The rows come from 4 hidden closed curves, with some noise, and rows from the same curve form a group. Each curve winds through 4 dimensions. The rows are also pushed far along 3 directions, which tell nothing about the answers.
(in the rows, 128 means zero)
Some rows, each with its group after it:
[ 85 110  89 143 113 146 134 172  82 101 125 150 129 170 122 129 137]  Q_954
[101 121  75 102 129 132 119 178 125 100 142 161 162 163 113 139 110]  Q_954
[ 97 155 117 128 100 122 102 175 108 119 163 122 132 182 109 126  98]  Q_970
[109  99  68 123 135 149  95 134 100  97 109 150 158 119 106 145 122]  Q_643
[181 143 119 107  37 116 132  90 166 152 147 178 129 110 138 139 143]  Q_970
[131  84 136 181 181 133 124  64 107  73  84 138  84 104  85 103 174]  Q_643
[121 150 117 107  67 118 129 191 118 151 183 143 133 208 155 107 108]  Q_643
[110 139  97  94 115 129 132 209 122 151 164 136 165 187 154 135  72]  Q_908
[119 123  77 117 149 148  78 184  72 121 149 142 166 201 112 111 102]  Q_954
[155 135 105 101 103 123 128 110 165 118 135 162 145 111 110 151 127]  Q_970
[131 149 118  95 125 131 123 176 130 156 155 120 168 161 140 141 114]  Q_643
[138  76  69 126 141 162 177  77 130  87  59 205 120  68 137 143 170]  Q_908
[115 133 160 168 152 134 140 131  99 152 110 101 121 126 134 133 126]  Q_908
[150 126 163 112 148 107 159  86 192 128 118 117 111  73 141 131 132]  Q_908
[113  80 145 162 198 136 154  71 124  71  73 109  80  80 107 117 179]  Q_908
[ 85 125  74 115  64 136 105 162 107 109 143 163 128 150 145 115  98]  Q_643
[132 149 121  89  90 119 114 176 145 174 170 106 172 143 151 156  78]  Q_643
[ 79 148 121 115  97 117 122 199 120 128 168 118 133 182 142 120  89]  Q_954
[188 145 194  94 117  83 147  88 223 173 161  86 134  81 139 148 122]  Q_908
[148 148 170 128 107 116 155 154 132 186 158  96 129 155 158 134 115]  Q_954
[181 157 148  67  95  96 140 136 208 181 176 127 161 124 154 144  93]  Q_643
[132 113 140 155 156 141 137  93 108 115  95 131  99 111 127 109 155]  Q_954
[170 115 121 104 114 111 122 106 173 140 144 139 150 104 121 147 106]  Q_643
[ 96 119 138 162 162 137 130 130  93 104 106 119 102 138 121 106 141]  Q_954
[167 105  87 128  60 143 139  72 132 120 105 205 120  94 135 133 172]  Q_970
[157 110 106 101 143 135 163 109 165 130 107 162 147  90 139 151 128]  Q_908
[123 143 123  97 100 122 122 135 158 148 139 119 147  99 152 145  96]  Q_643
[132 153 193 123 145  98 129 124 167 151 150  60 114 112 134 128 108]  Q_954
[122 110 115 143 166 137 137  59 146  62  70 157  96  63  89 131 166]  Q_970
[135 128 127 138 110 131 121 165  97 166 150 123 149 169 143 129 109]  Q_970
[186 101 150 147 143 133 155  66 141 155  96 132 129  75 129 147 164]  Q_970
[ 89 103  63 109 118 137  94 189  93  84 155 149 150 195 109 118 117]  Q_908
[122 170 159 122 104 104 117 159 143 149 171  95 130 160 119 136  94]  Q_970
[ 71 134 124 161 131 127  80 167  77 106 140 112 123 173 106 104 116]  Q_908
[154 123  89 106 135 142 108 155 108 140 143 153 165 169 126 127 115]  Q_954
[ 82  91  95 162 154 152 113 121  76  63  93 130 106 126  93 124 163]  Q_954
[136 117 131 156 144 136 108 133  91 142 127 122 138 150 115 124 132]  Q_970
[ 72 131 170 179 165 117 101 133  95 107 123  70  86 135 117  95 107]  Q_643
[157 121 157 105 113 114 184 110 181 153 134 116 114  96 166 142 130]  Q_908
[112  99  77 126 147 151 132 144 104 104 105 165 146 133 125 136 125]  Q_970

New rows, each followed by its group:
[151 100  90 136 135 145 134  50 143  69  76 183 115  64  82 149 182]  Q_970
[140 115 143 130 154 131 165 113 144 141 106 119 127  95 143 145 127]  Q_970
[ 82 138 157 148 169 109  84 175 104 115 159  67 127 178 101 106 102]  Q_908
[102 136 187 163 176 119 152 110 131 120 106  73  89 102 121 126 128]  Q_970
[121 103  61 100  94 142 140 112 149  80 107 199 135 103 124 141 149]  Q_954
[151 132 165 151  96 121 141 112 120 174 134 119 113 127 156 119 133]  Q_970
[105 143  94 135  52 133  95 172  83 130 161 162 128 194 132 108 114]  Q_970
[163 138 134 123  95 117 118 105 148 153 140 153 134 120 137 120 126]  Q_970
[138 152 151  96  52 100 153 131 183 160 164 129 115 119 174 125 111]  Q_908
[ 86 100  96 184 139 156  95 154  30 108 107 147 118 178 123  92 138]  Q_970
[185 134 180 120 158 108 161  76 193 162 119 102 133  67 127 158 130]  Q_970
[140 150 183 127 152 104 141 127 163 166 141  89 126 114 146 125  97]  Q_970
[ 84 107  55 120 122 148 119 202  85  94 139 167 167 194 107 144 119]  Q_954
[122 120  96 134 116 150 114 171  72 136 139 143 140 186 134 116 125]  Q_954
[ 89 127 146 154 179 132 128 174  91 134 127  85 130 162 130 121  98]  Q_970
[165 124 132 121 114 135 128  90 131 141 120 135 113 106 145 115 144]  Q_954
[128 161 138 112  73 112 127 159 142 152 170 121 133 159 132 139  99]  Q_970
[159 129 174 142 122 122 173  96 151 172 114 108 117  86 152 150 141]  Q_908
[170 166 119  50  44  99 148 148 216 181 183 165 163 126 175 147  74]  Q_970
[166 112 159 135 124 113 136  62 168 127 114 118 116  71 114 142 169]  Q_908
[ 91 158 186 146 145 109 143 158 130 146 145  64 102 145 139 124  92]  Q_970
[111 140 138 136  97 123 139 137 125 137 134 133 107 134 155 113 114]  Q_970
[111 127  78 135  56 143 106 156  80 123 143 180 128 176 136 111 129]  Q_970
[ 70 133 169 178 171 115  96 145  91 105 130  71  87 154 113  87 104]  Q_643
[189 126 161 124 123 125 147  62 159 157 113 124 105  76 151 123 153]  Q_954
[ 73 132 137 161 190 129  97 157  85  99 119 100 116 160 104 101 104]  Q_970
[ 59 109 149 174 212 130 108 137  87  66 104  82  85 143  97  89 135]  Q_908
[148 102 129 156 189 138 129  44 140  74  69 141 110  60  70 143 179]  Q_970
[108 119 135 159 193 130 118  84 126  72  83 126 102  90  85 118 148]  Q_970
[173  82  50  99  90 151 142  92 143 109 105 212 162  93 117 165 169]  Q_908
[142 161 145 125  47 110 120 144 132 172 172 130 124 161 149 122 112]  Q_970
[ 75 125 124 161 188 151 114 145  70  90  95 109 112 145 112 105 158]  Q_643
[ 85 138 141 167 146 128  99 149  86 119 125 107 120 151 113 111 119]  Q_908
[126 122 123 119 136 133 125  97 149 121 101 123 133  68 132 143 128]  Q_643
[173 148 165  97  63  93 140 112 194 179 174 111 137 110 151 146 122]  Q_908
[ 72 120  56 122 129 162 106 176  69  80 114 176 138 177 122 107 146]  Q_643
[168 160 175  89 100  87 133 131 203 182 179  97 151 118 147 146  96]  Q_908
[150  87 126 127 168 128 138  85 149  94 105 125 124  91 102 140 167]  Q_908
[153 124  77 104  66 134 110 132 128 141 142 200 153 144 145 119 121]  Q_970
[161 127 199 149 130 101 144  79 165 166 131  68 106  77 136 143 122]  Q_643
[164 112 114 141  77 137 139  70 131 128 104 179 112  92 132 131 170]  Q_970
[159 136 124 119  87 121 116 126 138 161 147 157 144 137 148 119 116]  Q_970
[132 151 133 131  51 119 119 149 115 163 165 139 124 165 150 117 115]  Q_970
[160 146 164 133  65 114 143 121 139 187 153 124 120 132 168 126 123]  Q_970
[162 128 124 106  79 130 165 103 157 147 128 159 122 107 158 137 160]  Q_643
[105 117 167 166 190 132 155 117 113 123  94  83 101 104 126 129 130]  Q_970
[140 121 118  99 124 122 144 166 143 147 155 121 154 154 142 145 107]  Q_908
[138 132 186 146 185 118 150 122 142 158 120  72 126 109 132 139 113]  Q_970
[158 112 146 132 102 114 135  86 158 142 128 121 117  86 131 141 124]  Q_643
[186 129 127 103 143 130 124 116 144 160 139 132 158 128 130 137 123]  Q_954
[139 114 137 143 143 134 153  88 132 117  97 142 104  96 132 121 157]  Q_954
[ 86 150  89 103  72 131 133 205 113 142 157 163 141 180 172 117  75]  Q_908
[145 107  60  94  55 134 116 109 148 102 133 203 148 114 123 139 152]  Q_908
[ 83 108 140 187 235 143 101 128  69  79  88  89 114 139  73 116 138]  Q_970
[157 154 159 108 123 105 135 127 174 160 154 107 144 121 127 149 103]  Q_970
